There are 3 ways to turn a row about zero (a turn may also mirror it). The second row of each pair is the first, turned, with some noise. The first 27 pairs use one turn. New pairs use 2 turns, one after the other, and a turn may come again.
Some pairs, each with its turns in order after it:
[-5.71,-1.59,+1.91,+1.91,+0.82,+1.12,-3.69,+1.72]
[-1.97,+1.04,+1.81,-0.15,-3.76,+3.06,-5.30,+2.60] => (2)

[+1.55,+2.49,-0.70,-1.44,+0.38,-1.05,+0.16,+2.78]
[-0.79,+2.13,+0.59,-0.08,+2.88,-2.83,-0.40,+0.57] => (0)

[+0.70,-2.36,+1.56,-2.13,-3.82,-0.61,+1.24,+1.12]
[-1.23,+0.45,-1.08,+0.51,-0.53,+5.16,-1.43,+0.76] => (1)

[+0.91,+1.39,-0.63,-1.08,+3.52,-1.53,+0.64,+4.87]
[-2.73,+2.34,-2.06,-0.57,+1.91,-3.58,-1.99,+0.56] => (0)

[-0.40,+2.31,+2.53,-1.44,-1.83,-2.22,+0.17,+0.64]
[+0.99,+0.67,-3.15,-3.61,-0.19,-0.46,-1.14,-1.09] => (2)

[-2.65,-1.75,-1.72,+1.47,+2.07,-0.46,-2.84,+0.63]
[-1.64,-0.75,+1.53,+1.58,-0.94,+0.36,-2.33,+4.07] => (2)

[+0.70,-0.81,+1.04,-0.76,+2.19,-1.91,-1.90,+1.16]
[+0.59,+1.06,-0.27,-1.24,+0.76,-0.97,-3.06,+1.09] => (1)

[-0.49,+1.99,-0.49,+0.11,+2.70,+1.46,+0.76,-0.43]
[-1.41,-2.74,+1.74,-0.68,+0.10,-0.07,+0.26,-0.63] => (2)

[-0.15,+2.99,+0.71,+0.13,+1.12,+1.33,-1.70,+2.61]
[-3.31,+0.48,+1.60,-1.91,+1.80,-0.75,-1.75,-0.67] => (0)

[-1.44,-0.95,+2.41,+4.39,+1.21,+3.50,+2.65,-1.45]
[-1.08,-2.94,-3.31,-0.03,-0.41,+3.44,+0.43,-3.95] => (0)

[+0.25,-1.25,+0.66,+0.82,+0.43,-1.29,-0.15,-0.03]
[+0.34,+0.68,-0.79,+0.74,-1.57,-0.61,-1.37,-1.12] => (0)

[+1.60,-2.15,+2.38,-1.06,-2.30,+2.18,+2.33,-0.15]
[+1.84,+2.41,-0.40,+1.20,-1.39,+1.56,+2.08,-3.10] => (2)

[-0.54,+1.44,+0.42,+0.53,+2.50,+0.16,-2.35,-0.86]
[-2.04,-1.47,+0.27,-0.83,+1.57,+1.21,-1.51,+1.14] => (2)

[-2.32,-1.23,+0.72,+1.46,+0.07,-1.42,-2.03,-1.77]
[+0.37,-2.17,-1.17,-2.67,-2.12,-0.88,-0.65,+0.28] => (1)

[-0.85,-3.08,-1.88,-0.74,-0.58,+3.63,-0.21,-2.34]
[-0.07,+0.07,+2.02,+4.40,-0.13,+0.21,-0.89,-1.96] => (2)

[+2.14,+2.90,-1.56,-0.31,+1.94,-1.52,+0.96,+1.99]
[+0.85,-2.86,-0.26,-2.41,+2.00,-0.88,+2.11,+1.88] => (2)

[-1.72,-0.19,-4.85,-1.85,+4.59,+0.72,+3.05,-0.58]
[+3.18,+2.51,+2.95,-0.98,+0.74,-1.68,+0.54,-5.53] => (1)

[+0.32,+0.17,+0.32,-0.25,+4.59,-0.12,-2.26,+0.71]
[-2.37,+2.60,-0.93,-1.58,-1.05,+0.55,-3.19,+0.93] => (0)

[+0.68,-2.69,+3.03,-1.83,-1.29,+2.00,-1.99,-1.33]
[-1.95,-1.66,-3.51,-1.31,+2.42,+2.28,-1.44,-0.11] => (1)

[+2.31,-0.09,+0.27,-1.59,+1.68,+0.46,+3.53,+0.57]
[-0.15,+2.70,+2.43,+0.65,+2.56,+1.44,+0.82,-0.91] => (1)

[-2.56,-0.07,-1.60,+0.74,-2.75,+2.51,-1.13,+1.10]
[-1.45,-2.98,+1.80,-1.23,-1.33,-0.65,+2.27,-0.42] => (0)

[+1.01,-0.36,+0.36,-1.07,+0.72,-2.55,+2.11,-7.31]
[-3.09,-4.85,+4.97,-2.75,+1.57,+0.50,+0.38,-1.62] => (1)

[+2.40,-0.59,-0.96,+4.24,-0.29,+0.54,-2.10,+0.51]
[+2.95,-2.13,-1.75,+0.23,+1.59,-1.84,+1.14,+2.82] => (1)

[-3.40,+0.66,+1.28,-0.90,-0.94,-2.14,-0.71,+0.73]
[-1.69,+0.50,-0.21,-1.17,-3.75,+0.90,-1.59,+0.04] => (1)

[+4.17,-0.40,+2.00,+4.24,+0.58,-2.76,-0.61,+2.85]
[-1.12,+2.98,+0.32,+3.80,-0.33,-1.70,-2.88,-4.16] => (0)

[-0.58,-0.45,-0.48,+0.90,+2.17,+0.49,+3.77,-2.29]
[-3.35,-0.92,+0.90,+1.14,-1.88,-1.16,+2.52,-1.71] => (2)

[+0.68,-2.89,+0.16,-0.55,-0.15,-0.79,-0.05,+1.78]
[-0.17,-0.82,-0.71,+1.85,-1.57,-1.50,-1.38,+0.70] => (0)

New pairs. What belongs after each?
[-1.27,+0.80,+0.65,-3.27,+7.16,+0.37,+1.57,+1.66]
[+3.26,+3.37,+2.81,-4.85,+3.02,+1.53,-1.94,+1.17] => (1) (0)

[+3.65,-2.47,+2.59,-0.93,+0.10,+1.28,+2.34,-1.21]
[-1.80,-4.75,+2.41,+0.41,-1.20,+2.90,+0.03,-0.40] => (1) (2)

[+5.19,-1.88,+1.49,+0.19,-0.62,-1.76,+3.60,-0.63]
[-1.25,+4.64,-3.09,-2.71,+2.98,-1.77,+0.59,-0.17] => (1) (1)

[-2.66,+0.83,+0.61,+2.37,-1.80,-2.77,-0.33,+0.51]
[-0.91,+0.53,-4.08,+1.27,+1.94,-0.50,+0.61,-1.39] => (0) (2)

[-3.50,-0.69,-2.71,-2.13,-0.59,+0.64,-1.48,+2.52]
[+0.52,+2.17,+0.31,+0.61,+3.81,-2.47,-1.16,-1.00] => (1) (2)

[+2.08,-3.44,+3.07,+0.85,+2.16,+3.52,+1.16,-0.71]
[-0.07,+1.00,+5.11,+3.65,+0.19,-0.48,-2.55,+0.63] => (0) (2)

[-1.72,-3.34,+1.62,-2.25,-1.79,+2.88,-0.56,-3.17]
[-2.61,-3.93,-0.33,+4.40,-1.48,+0.25,-0.43,+0.77] => (0) (0)

[-0.74,-1.71,-0.66,+2.95,+0.42,+1.88,-0.60,+2.16]
[+2.10,-1.29,-0.11,+0.27,+1.96,-1.68,+3.05,+0.25] => (1) (2)

[-2.02,-0.69,+2.91,+1.26,+0.81,+1.58,+2.34,-0.68]
[-1.18,+1.56,+1.01,+0.85,-1.04,+1.78,+0.61,-3.13] => (1) (1)

[-1.32,-1.50,-0.82,+2.92,+2.76,-1.53,+0.63,+3.06]
[+0.05,+0.32,-1.59,+0.93,+1.08,-4.67,-2.62,+0.72] => (0) (2)

[+2.76,+0.55,-1.53,+0.11,+5.22,+0.08,+0.74,+1.04]
[-2.54,-2.42,-2.70,-3.58,+2.01,+1.30,+1.39,+0.92] => (1) (2)

[-1.43,+0.35,-0.27,+1.87,-1.15,-0.57,+2.14,+1.38]
[-0.16,-1.65,+0.02,+1.28,+2.83,-0.55,+1.28,-0.95] => (1) (0)

[+0.96,+2.02,-0.97,+1.95,+2.73,+1.80,-0.26,+3.26]
[-0.79,+0.03,+1.06,-1.45,-4.09,-1.56,+0.19,-2.98] => (0) (1)

[+1.82,-1.94,-0.70,+2.29,+0.81,-0.96,+0.23,-0.27]
[-0.12,+1.76,+0.71,+0.22,+2.89,+0.37,-1.53,+0.54] => (1) (1)

[-0.27,+0.29,-3.86,-0.60,-2.95,+3.20,-4.84,+2.78]
[+5.47,-3.95,+1.60,+1.77,+0.70,-1.74,+1.37,+2.46] => (1) (1)

[-0.43,-3.19,+1.69,-3.32,+0.77,+1.12,+0.57,+0.66]
[+4.03,+0.70,-2.70,+0.58,-0.58,+0.75,-1.44,+1.10] => (0) (1)

[-0.12,-1.82,-2.73,+1.49,-1.50,+3.84,-0.76,-1.97]
[+0.29,+1.65,-2.95,+2.46,-1.52,+1.47,+2.49,+0.90] => (1) (0)

[+2.76,+1.43,+0.44,-1.64,-0.69,+0.26,-2.68,-2.36]
[+0.02,-0.01,+1.93,-3.02,+0.27,+3.30,-0.25,-1.08] => (0) (2)

[+1.85,+0.57,-1.18,+2.55,+2.13,+1.95,-2.19,-0.47]
[-1.45,-1.12,-2.68,-1.86,+0.03,+0.49,-2.99,-0.87] => (2) (0)

[-2.82,-1.81,+0.10,-3.92,-2.18,-0.86,-1.26,-0.13]
[-1.33,+1.49,+3.81,+1.65,-2.39,+0.07,+2.08,-0.63] => (2) (0)

[-1.91,+0.42,+1.37,-1.23,-0.28,-1.17,+0.44,-0.37]
[+1.10,-0.67,-1.65,+0.64,+1.42,+0.97,+0.80,+0.74] => (0) (2)

[+2.33,+0.73,-0.12,-3.65,-2.57,+3.07,+0.76,-1.84]
[+1.43,-1.42,-0.60,-3.75,-0.17,-2.30,+3.42,-2.15] => (1) (1)

[+1.78,+2.86,+0.78,+2.65,+0.09,-2.17,-2.47,+1.82]
[-4.53,-2.25,+0.83,-0.91,-1.61,-2.64,-0.84,+0.23] => (0) (1)

[-0.84,+0.60,+1.21,+2.66,-2.64,-1.59,+1.84,-0.56]
[+2.57,+1.05,+0.87,-0.66,-3.09,+0.98,+1.18,-1.61] => (1) (2)

[+0.82,+2.58,+2.49,+2.23,-2.22,+1.46,+0.56,-0.42]
[-3.87,-0.08,+0.22,+1.59,+0.06,+2.10,+0.72,-1.19] => (0) (2)

[-1.17,-1.49,+0.26,+0.41,-3.64,-1.15,+4.92,+0.91]
[-2.38,-2.17,+4.26,+2.47,-1.52,+2.44,+1.22,+1.14] => (2) (1)

[+1.08,+2.67,-0.38,-2.36,-1.56,-1.76,-3.24,-0.13]
[+2.07,-0.06,+0.76,+0.38,+1.98,-2.67,-3.11,-1.47] => (2) (1)

[-0.96,-3.19,-2.54,+0.26,+1.19,+0.09,+3.62,-1.00]
[-0.40,-0.56,-1.02,+0.91,+1.98,+1.94,+2.29,-4.67] => (1) (2)

[-0.85,-2.95,+2.20,-0.97,+1.96,+3.28,-4.81,+4.09]
[+2.95,+2.37,+4.77,+0.23,+1.86,+5.19,-1.46,-1.55] => (2) (2)

[-1.34,-1.65,-0.54,-2.29,+2.50,+1.71,-2.37,+0.83]
[-0.88,-1.50,-2.16,+1.46,+3.68,-1.64,-1.63,+0.63] => (1) (2)

[+0.93,-0.65,-0.66,-2.02,+2.40,-0.49,+2.73,-2.18]
[-1.25,+1.48,+0.60,+1.99,-2.75,-2.01,+1.76,+0.02] => (2) (2)

[-1.14,+2.87,-1.65,-1.86,+0.98,+0.36,-0.78,-0.64]
[-0.64,+0.35,-2.12,+2.56,-0.89,+1.57,-0.45,+1.82] => (2) (2)

[+1.33,-2.66,+0.72,+0.43,+1.06,+0.21,+0.54,-3.83]
[+1.55,-1.03,-2.44,+2.92,+1.66,+0.05,+2.96,+0.54] => (0) (1)

[-4.14,+2.45,+0.61,-1.76,-2.52,+2.75,+1.08,+2.69]
[+2.67,-0.45,+5.24,+2.47,-0.37,+2.09,-1.94,+2.08] => (2) (0)

[-3.25,-0.95,+2.33,+0.00,-0.69,+1.33,-0.37,+0.96]
[+1.27,+0.87,-1.35,+3.32,-0.92,+1.43,-0.90,+0.70] => (0) (2)

[-0.56,+4.03,+3.60,-0.84,+0.72,-3.09,+0.62,-5.96]
[+4.13,-5.23,-1.13,-3.56,-2.38,-1.30,-3.06,+0.38] => (1) (0)

[-0.99,+2.46,-2.02,-3.33,-2.27,-2.12,+1.78,-1.07]
[-0.22,+3.65,+2.92,+0.16,+2.77,+0.58,-0.97,+1.83] => (0) (1)

[-2.37,+1.55,+1.71,+2.64,-2.44,+1.37,+0.22,-0.16]
[+2.05,+1.38,+0.82,+1.33,-2.26,+2.83,+1.81,-0.38] => (1) (1)

[+1.70,-0.74,-0.18,-1.34,+0.60,-0.55,+1.67,+2.60]
[+2.57,+0.37,+0.96,-0.84,-2.03,-1.53,-0.76,+1.22] => (0) (1)

[-0.22,+0.57,+0.83,-1.25,+3.31,-0.38,+0.15,-1.81]
[-0.04,-1.84,-1.54,-1.27,-2.97,+0.14,+1.11,+1.27] => (2) (0)

[+4.07,-4.06,+2.89,-1.22,+1.92,-4.35,-1.88,-1.17]
[-4.18,-0.07,+1.02,-2.17,-2.36,+0.02,-5.48,+3.83] => (1) (0)

[+1.64,-4.78,+2.42,-0.88,-0.38,+0.29,+0.12,-1.67]
[+2.92,-1.63,-3.79,+1.46,+0.91,+0.00,+0.72,+2.37] => (0) (1)

[-0.21,+0.08,+0.82,+3.45,+2.61,+4.60,-0.74,+2.29]
[+1.01,-3.97,-0.38,-0.87,+1.08,-4.15,+3.66,+1.10] => (1) (2)

